There are 4 ways to turn a row about zero (a turn may also mirror it). The second row of each pair is the first, turned, with some noise. The first 28 pairs use one turn. New pairs use 2 turns, one after the other, and a turn may come again.
Some pairs, each with its turns in order after it:
[ -9  12   1  27 -21  13]
[  4  -8   1 -10 -13 -35]
X

[-12   6  17  14  -1  22]
[  1  -5  23   4 -15 -18]
X

[ -6 -23 -13 -19 -20 -14]
[  6 -20 -26  -5  -6  22]
X

[ -5   2 -24  19   4  25]
[ -3  17 -12 -19   2 -27]
C

[-27 -14 -24  14   0   3]
[ 10  17  -3  -3 -31  20]
B

[  7 -12  24 -23 -14  -5]
[ 2 28 10 -2 24  2]
L

[  5  -2  25 -11  24   7]
[  1  -2  31   4  13 -17]
B

[ 15  -8 -25  15  25   8]
[-23  11  -3   2 -14 -32]
C

[18  4  8 21 22 13]
[ -6  -3   2  -8 -25  27]
L

[ 22 -21  22  -2 -25 -15]
[-12 -38 -10   4  22   1]
X

[-7 25 -6 -5 26 19]
[15 32 21  8 -6 -2]
X

[-26  18  17 -11  -8  -2]
[ 20  -9  24 -20  -4   4]
X

[ -8  21   8 -21   4  21]
[ 17  -3  -1 -26 -19  11]
C

[-23 -10 -12   4  15 -14]
[ -7   6  16   7 -23  18]
B

[-15  11 -10 -28 -15   9]
[  8   3 -21  22  22  -9]
L

[-13  -6  17   6  23 -12]
[15  0 25 16 -9 -9]
C

[-14  -1  14  -5 -14   3]
[21  7  1  1 12 -2]
L

[ 18 -11 -10  12 -28 -27]
[-14  -7  39   9   7 -18]
L

[-6  6  4  9 26 -1]
[-11  10  23  -8   0   1]
B

[-20 -21 -18  15 -19  -3]
[ -8 -12 -24 -14 -29  -4]
X

[-13  23   0 -16  26 -19]
[ 23   0  -3  16 -34   3]
C

[  4 -21 -10 -11  16 -17]
[-24   5  -3 -20   5 -16]
L

[  3  -5  26   4 -28  28]
[ 30 -11 -12 -18   3 -29]
B

[ -9  -7   0  29 -22   1]
[ 2 15  0  1 34 -6]
C

[  7  -6 -21  23  13 -13]
[-13  16  -5  20   0 -24]
C

[ 19 -15   9  21  15 -14]
[-14   4  22 -23 -19   6]
L

[ 21 -21  -5 -12  -7  15]
[ 17  11 -11  21   8 -15]
B

[-28 -26  10  -7   6  15]
[ 29   1  23   5 -21  -4]
B

New pairs, each followed by its turns in order:
[ 14  24 -19  25  23 -15]
[ 24 -15  26   7  26 -15]
L L

[ -6  16  -6  -8 -23  27]
[  4  15 -14  31  12   9]
B X

[14 21 10 22 27 19]
[ 28 -11   6   5 -33  17]
B C

[ 12  -8 -11  26   7 -12]
[ 26   8 -20   2   5   4]
B C

[  3  26   5   1  -1 -23]
[ 6 15 15  8 15 23]
X X

[-11  16   2  -2 -18  27]
[-18  -9 -19  12   3 -22]
X B

[-10 -10   0  13  10  21]
[15 -5  6 -2 24 -4]
B X

[ 16 -24  -8 -29   4 -13]
[ 16   8  -4   8 -38  -7]
C B

[-10  28  -1  -7  -3 -20]
[ 1 -6 11 16 30  0]
X B

[  3  19 -21 -12  10  18]
[ -4   3 -24   4 -15  23]
B L

[ 24  14  21 -29   1  24]
[-27  19  -4 -28 -26   3]
B L

[ 16 -20  18 -17 -17   4]
[  8   0 -16 -30  17  11]
C L

[ 20 -21 -26  -2  28  18]
[  9  46  -1   0 -17  13]
B C

[ -6 -21 -19 -10 -23  -7]
[-20 -17  -9 -26  -2 -10]
C L

[-19  -2  12  -6   8   9]
[-11  19  12  -1   6   7]
C L

[-11 -25  -9  -4  19   1]
[  7 -28 -13   3 -12  -7]
L C

[ -6 -19  12 -10  12 -26]
[33  7 17 -6  0  3]
X B

[-12  19  -5  25  -7   5]
[ 22 -10  -1  14  15  18]
B B

[-16  28  22 -24 -28  23]
[-26 -22  -5  28  39   3]
X X

[ 27  15 -16 -16 -16 -11]
[ 10   0 -24 -19  12 -26]
C C

[-18   5 -16  20   2  25]
[ 10 -11 -10   2  36   8]
B B

[-11 -27  -6   5 -22 -10]
[ 22   9 -15  19 -18   9]
X B

[  3   8 -22 -20 -14  16]
[ -2  25  -8  25   2 -12]
B X

[  3 -27  -7  17  24  14]
[-11 -11  11 -33  11  18]
C X

[ -9  22 -10  23  28  -8]
[ 26 -21  20 -15   9  12]
B B

[ 27   7   2  -8 -21  22]
[-36  12 -14  -2  12  -5]
X X

[  7 -21  20   8  28   2]
[  4  14 -24  20  24   3]
L L

[ 16  11 -28 -18 -25 -15]
[ -6  27 -18  15 -30 -11]
B X

[ 16  22 -20   6   7 -11]
[ 18   8 -12 -17 -10 -20]
C X

[-12  23 -19 -13  17  -4]
[ -8 -28  10   9  -1 -24]
L L

[-22   8  10  -5  -2 -24]
[-28  17   8  -6   3  -3]
C C

[ 22  -1 -23   4   8 -29]
[ -2 -20   9 -34 -15   7]
L X

[-27 -11 -28  -7  11 -27]
[-24 -20  34  -9 -14 -13]
C L

[  2 -18   1  26   6  14]
[ 27  -3   4  16   4 -13]
L B

[ 17  23  29  18  20 -14]
[-13 -19  45  -6   1   1]
X B

[  1 -23  21  29  12 -21]
[  5 -29  -1 -40   0   3]
B X

[  8 -23  -9  -2  -9 -18]
[  6   4  11  12   8 -26]
C C

[ 3 21 13 -8 20 14]
[ -1 -23  -2  26   2   9]
L L

[ 12 -14   4  26   6  28]
[ -7  23   1  27 -13 -19]
B L

[ 18  -8  13  18  11 -12]
[22 16  0 10 16  3]
L L

[ -1 -24   1 -13   1  26]
[ -6  19  -5 -21  20 -14]
C L

